The rows come from 5 hidden closed curves, with some noise, and rows from the same curve form a group. Each curve winds through 6 dimensions. The rows are also pushed far along 4 directions, which tell nothing about the answers.
In the rows, zero is written as 128.
Some rows, each with its group after it:
[136  71 124 160 104 170 137  99 152 157  84  93  82 107 173 204  79 108
 115 169] => D
[132 101 117 156 111 126 120 103 113 143 158 115 120 128 156 118 109 135
 147 121] => Y
[162  90 131 171 119  54  65 194  62 135 196 145 101 128  45 148 115  62
 133  82] => U
[141 131 133 168 129  75 107 137 106 156 159 156 109 102  93 127 102 110
 100  89] => D
[101 173 129  83 143 115 128 143 113  99 130 121 184 137 110  83 165 139
 151 116] => J
[133  98 111 116 162 154 126 104 133 103 128  94 111 136 136 147 142 139
 128 145] => U
[157 150  95 130 167 149 144  84 106 120 162 112 124 146 140  98 156 138
 168 150] => Y
[126 118 122 140 114  99 114 126 110 127 155 145 145 124 134 100 117 146
 130  92] => Y
[120 117 140 139 114  33  73 186  70 129 202 197 151 120  68  78 122 114
 120  33] => Y
[107 147 141 105 108 102 122 159 125 138 116 187 150 115 120 108 120 137
 112  93] => V
[110 112 122 133 142 124 110 135 150 107 114 143 134 149 128 111 127 140
 137  80] => J
[164 121 109 155 117 118  97 156  73 120 172 105 118 178  76 119 143  82
 189 152] => U
[148  62  89 149 114 112  64 146  50 141 161 140  82 140  70 131 102  73
 158 127] => D
[143  82 139 185  94  96 114 133 132 163 122 140  89  87 126 181  65 111
  74 116] => D
[146 118  80 109 164 191 142  70 147  92  67  65 142 161 180 158 132 177
 167 187] => V
[ 97 147 127 118 121 168 157 106 141 121 130 106 126 128 137  88 160 115
 135 163] => D
[186  99 144 204  61 128 161 131  76 190 222 176  50 114 102 117 120  52
 101 194] => V
[186  55 129 194  89 165 143 125 106 139 164  69  70 157 126 187 114  65
 141 223] => D
[123  98 129 129 125 160 126 129 133 129 130 102  85 127 112 151 141  93
 120 164] => U
[157 153 163 134 142 125 172 138 117 142 213 185  93 131  96  84 176 101
 100 143] => U
[ 91 125 151 122 112  87 105 173 142 125 116 152 138 105 100 127 122 117
  98  72] => Y
[130 120 140 117 151  92 104 161 122 101 164 156 144 147 102 104 149 147
 123  73] => Y
[ 97 140 146 117 125  95 113 172 153 103 103 134 148 114 107 138 133 127
  98  84] => U
[140 117  91 112 157 115 101 115  99 117 130 159 128 127 123 120 121 156
 137 102] => Y
[ 97 143 142 125  98 140 152 128 138 134 137 133 125 114 131  91 144 109
 112 142] => J
[111 123 152 134  85 110 131 161 134 139 132 164 123 110 118 117 122 119
  95 115] => V
[152 129 164 138 103 120 156 138 118 172 147 148  95  89 118 167 112  99
  75 173] => J
[111 161 151 124 143 151 162 115 185 141 105 140 102 110 141 132 142 132
  92 129] => V
[129  97  73 119 153 175 111  60 111 116 118  84 145 166 186 109 118 168
 206 136] => D
[171 109 124 152 130 136 127 127 114 138 151 131 107 158 125 144 119 119
 145 151] => Y
[150 138  99  97 145 130  96 144  86 113 150 131 145 166 114 113 147 128
 195 123] => V
[124 110 109 142 147 138 109 110 118 141 112 112 104 124 113 142 108 105
 135 126] => V
[120  96 133 141 110 145 117 131 128 138 110  88 127 140 139 159 106 101
 153 141] => D
[128  95 114 151 111 141 127 144 137 109 105 125 112 134 118 146 126 104
 118 144] => J
[124 117 111 120 136 133 117 126 111 132 120 163 106 123 111 119 123 120
 119 126] => D
[139 112 112 116 145 121  94 149 107 133 118 152 106 136  98 151 118 114
 135 115] => Y
[172  97 114 171  91 139 140 123 139 142  79 119 103 115 151 204  78 129
 102 180] => U
[110 105  80 125 124 168 107  92  97  99 140  53 129 152 135  97 150 122
 188 168] => U
[102 110 150 101 131 110 135 153 212  99  22 142 156  85 169 209  95 191
  47  86] => V
[127 121 125 130 115 147 155 116 125 137 137 174  95 111 124 105 139 117
  92 153] => D
[130 134 152 136  95  85 128 176 122 150 108 197 136 102 107 143  98 104
  90 100] => J
[130  95  94 124 144 118  76 116  79 133 148 120 118 126 114 130 113 114
 163 101] => U
[145 126 110 116 125 132 111 131  99 138 124 144 133 148 124 127 118 128
 166 132] => V
[130 135 145 126 145 125 139 124 158 144 111 144 115 102 144 157 119 134
  98 110] => U
[110 155 149 125 135 108 121 149 127 119 155 104 163 148 110  97 150 113
 154 100] => D
[ 81 131 132  90 127 134 110 123 146 120  92 102 158 124 142 119 122 153
 136 111] => J
[139  89 112 138 131 111  94 127  89 145 153 140  98 109 111 146 105 102
 128 109] => U
[112  92 102 132 112 130  83 144 103 127  97 103 122 132 109 148 101  90
 161 122] => J
[136 179 141 119 153 120 161 133 164 127  78 147 149 114 130 152 127 143
  97 128] => Y
[142 118 125 140 119 225 193  67 178 122  90  45 122 155 204 161 135 138
 155 232] => D
[123  76 125 151  99 138 131 111 154 136 113 132  95 100 167 157  98 145
  85 133] => Y
[ 98 129 113 111 156 182 140  73 157 107 129  63 131 154 169  94 160 157
 165 147] => J
[165 132 135 142 131 131 169 132 126 121 157 155 103 126 113 128 153 119
  93 172] => V
[121 108 158 114 114 101 119 156 147 136  92 136 131  98 126 188  94 143
  70 120] => J
[132 114  99 131 115 166 125 106 126 130  87 114 136 159 157 130 105 138
 169 159] => J
[118  95 105  97 160 133 100 123 149 102  93 137 111 116 135 157 123 161
 104  99] => Y
[119 117 112 102 156 176 126 105 144 115 102  87 115 146 138 143 143 133
 149 157] => U
[119 129 107  92 179 130  87 132 110 101 111  92 170 173 119 127 135 134
 202  93] => D
[137  72 122 169  75  99  88 155  86 151 140 130 121 128 110 152  82  88
 139 122] => J
[154 110 186 162  75 112 171 161 132 177 173 183  61  78  98 164 122  80
  24 177] => J
[132 124 101 122 131  86  71 150  89 135  89 153 160 131 108 142  80 137
 154  79] => Y
[107 109 123 122 128 118 106 133 132 131  99 124 118  95 126 157 109 116
 109 105] => V
[106 129  89 100 148 151 118  93 111 108  88 100 161 139 144 110 125 152
 161 137] => V
[133 104 129 157 122 146 136 125 136 136 124 121  81 125 107 149 123  97
  99 165] => V
[137 135  90  96 170 131 107 115 135 102  53 118 155 131 142 168 110 172
 143 117] => U

New rows. What belongs after each?
[129 162 152 111 160 114 147 150 134 108 154 141 160 151 110  97 168 130
 132 108] => D
[ 95 151 152  85 117 147 144 145 223 111  38 137 150 114 185 175 123 192
  96 105] => V
[158  89  89 134 151 149  96  99  67 135 174 101  97 153 118 124 127 105
 183 148] => U
[139 128 143 122 149 123 128 146 105 131 183 156  98 136  86 110 160  95
 120 127] => U
[146 142 148 152  90 167 179 100 161 143 164 118 110 141 188 105 149 151
 137 169] => V
[ 89 126  73  97 143 136  64 113 103  98  67  63 180 153 134 118 110 147
 212 102] => Y
[149 161 153 117 144 101 156 157 144 121 120 198 154 133 115 125 135 150
  91 109] => J
[159 130 137 151 119 185 199  85 124 153 185 140  81 133 154  99 163  98
 129 206] => D
[103 161 129 120 105 111 121 144 139 126  93 141 166 120 132 112 120 143
 133 103] => U
[134 124 143 124 158 123 135 133 148 105 148 120 138 140 129 131 148 145
 120 108] => U
[143 144 124 142 130 186 193  59 153 152 140 112  90 110 183 121 141 134
 116 192] => U
[139 179 113 134 147 109 132 112  88 133 164 130 170 149 120  67 143 125
 190 114] => Y
[113 201 140 112 138 137 162 132 154 105 132 117 166 152 128  74 179 140
 150 132] => U
[125  92 128 159  99 102 105 132 101 145 159 141 122 125 126 114  99 112
 131 103] => D
[104 181 144  93 171 199 206  60 213 125  92 113 119 115 193 114 170 178
  94 165] => J
[100 137  76  84 179 162  98 103 152  72  33  69 190 163 163 140 127 177
 196 106] => J
[144 106  75 117 143 153  87 116  84 120 113 107 119 159 112 131 121 121
 186 149] => Y
[124 152 103  88 193 112  80 115  91 104 148  91 183 170 121  97 145 158
 216  75] => J
[158 109 127 134 145 110  97 151 123 133 131 138 106 136 114 174 112 122
 136 102] => V
[137  96 137 131 151 104  99 151 104 105 186 124 126 153  98 115 148 119
 140  95] => U
[116 105 148 143 102 103 129 165 137 122 133 154  97  84  99 149 129  99
  53 123] => U
[139  91 135 176 112 138 142 132 142 125 153 152  87 140 125 121 128 108
 106 131] => J
[121 129 104 109 156 203 153  70 162  91 120  56 144 178 188 104 166 177
 186 168] => Y
[156 154 147 133 138 120 173 141 162 131  93 193 138 118 141 153 120 145
  79 128] => J
[146 156 101 114 153  98 104 140  70 114 170 155 152 149  86  77 155 123
 170 106] => U
[118 157 114  89 131 167 164  98 164  93  94 107 170 133 194 116 158 190
 143 155] => V
[ 99 204 122  81 143 111 141 138 115 112 129 183 184 132 114  40 168 159
 145 101] => U
[144 109 112 149 107 129 109 133  67 147 177 136 108 156  93  95 131  81
 167 152] => D
[146  81 131 159 111  95 119 159  94 145 170 201  61  89  74 137 119  81
  58 117] => D
[110 121 108  83 188  74  50 164 113  89  89 109 193 147 103 161 110 155
 170  32] => J
[116 116 109 119 140 131 110 108 134 105 126  82 160 145 162 120 128 164
 172 101] => V
[133 136 134 124 127 144 150 146 165 122  74 141  98 101 115 181 130 114
  70 164] => U
[ 64 129  91  68 168 107  39 151 146  69  33  61 212 153 128 144 112 177
 193  39] => U
[129 161 109 100 187 106 111 121 115 107 141 142 154 135 114  99 150 152
 150  82] => Y
[124  49 144 133 120 110  91 156 149 124  97 129 105 114 125 205  84 132
  78  94] => U
[119 180 140  97 129 107 135 125  78 136 187 122 182 134 119  62 157 129
 174 125] => J
[141 122 141 164  97 110 152 118 121 145 181 159 116 111 143  96 127 132
 102 127] => Y
[101  97 106 112 142 107  82 140 120  96 110 123 151 137 117 122 119 148
 136  76] => D
[143  77 106 132 136 125  95 113 123 129 116 136 117 135 151 160  92 160
 137 104] => Y
[108 134 125 116 110 115 115 154 127 113  94 158 166 143 122 108 118 138
 136 105] => J
[130 166 116  95 149 154 149 109 118 118 119  98 152 136 135 118 158 133
 157 169] => J
[168 117 157 153 140  91 138 180 119 127 178 193  89 125  68 142 148  89
  66 120] => J
[ 88 113 133  87 141  98  73 187 124 106 104 145 138 130  74 135 130 114
 117  74] => U
[113  95  95 111 129 102  69 149 102 105  90 140 140 122 105 145 100 143
 128  90] => Y
[153  88 122 165 127 135 120 136 125 140 134 149  84 138 117 151 109  96
 123 129] => J
[154 154 106 137 148 123 123 116  99 114 163 112 151 161 125  92 150 134
 182 131] => U
[119 146 107 120 124 116 112 129  96 143 118 158 136 116 114 105 116 121
 141 117] => Y
[161  65 105 147  65 147  96 145  98 136 131  99  99 145 148 177  95 111
 171 167] => V
[141  90 117 114 159 126 107 127 142 130  76 146 103 103 131 206  92 142
  89 110] => U
[112 162 174  98 171 107 161 149 200  99 101 163 156 110 140 141 149 183
  60  77] => U
[150  93 126 144 128 122 107 117 112 153 132 112 114 122 138 174  88 124
 139 126] => J
[129 123  91 132 135 115 101 103 104 125 118 120 148 123 141 119 106 150
 153 105] => Y
[113 118 103 125 107 124 105 134 126 130  65 129 125 100 127 162  92 127
 115 131] => U
[133 146 138 111 123 127 129 122  95 154 156 121 134 121 122 118 132 118
 143 150] => J
[156 108 129 137 148 133 127 119 143 134 112 128 115 132 147 175 107 142
 121 127] => U
[139 108 130 152 122 127 110 127 132 145 130 128 111 140 130 146 105 124
 137 119] => V
[144  68 114 147 105 167 138 105 121 134 132 124 106 140 163 145 108 120
 138 165] => D
[140  52  76 153 121 110  47 116  60 119 145  65 138 147 126 150  81 111
 203 106] => V
[ 91 119 145 106 120 133 133 134 160 130  86 148 153 116 161 134 109 144
 115  92] => D
[140 151 158 141 142 133 201 112 174 125 144 178  99  93 143 118 157 145
  36 146] => D
[123 115 121 132  92 132 134 141 139 139  74 148 102  86 124 170 101 115
  73 155] => U
[135 131 127 133 150  98 101 146 119 114 136 120 141 134 109 139 132 124
 141  91] => U
[125 119 100 125 122 135 109 116 117 146  80 141 116 111 135 153  88 129
 129 129] => Y
[113 104 125 142 103 153 136 102 125 145 138 116 124 129 163 113 115 120
 148 140] => D
[ 99 175 115  98 119 129 133 131 109 108 114 136 197 151 133  60 149 146
 179 119] => J
[120 134 113 117 150 143 125 142 135  97 113 150 128 158 103 102 152 119
 143 118] => J
[167 105 163 202  80 120 156 134 137 177 142 126  81 103 130 187  86  86
  80 170] => D
[ 92 115 121  98 139 113  98 154 145  95  75 123 140 106 111 155 123 139
  98  95] => U
[108  60 100 137 130  98  39 144  78 114 149  73 149 154 113 133  97 105
 202  62] => D
[138  80  94 158  85 134  88 140  71 124 142 107 133 171 112 113 107  96
 191 152] => J
[125  98 118 130 120 102 112 141 141 116  80 159 128  96 128 169  92 155
  74 105] => Y
[155 129 146 176  65 104 151 173  60 150 232 197 101 145  64  49 156  54
 125 162] => J
[126 124 137 145  98 131 129 130 127 154 131 130 116 126 136 131 107 114
 132 135] => U
[101 106 134 100 156  70  58 157 138 119  76 120 178 112 132 185  77 163
 128  28] => J
[139  70 134 165  53 122 120 157 112 154 128 142  80  99 119 173  92  83
  87 163] => V
[123 104  99 140 122 145 114  80 118 126 133  88 147 144 177 109 110 163
 178 122] => Y
[128  94  74 135 122 198  87  86 114 116 123  18 109 190 155 128 132 120
 240 177] => V
[152 145 112 122 153 152 162 102 135 119 125 132 108 114 137 132 151 137
 108 163] => U
[180  49 106 164  68 130  94 138  86 150 138 111  96 133 149 194  74 108
 161 165] => V
[108 135 110 115 134 144 133 100 135  97 131  89 169 148 164  87 147 165
 167 124] => V
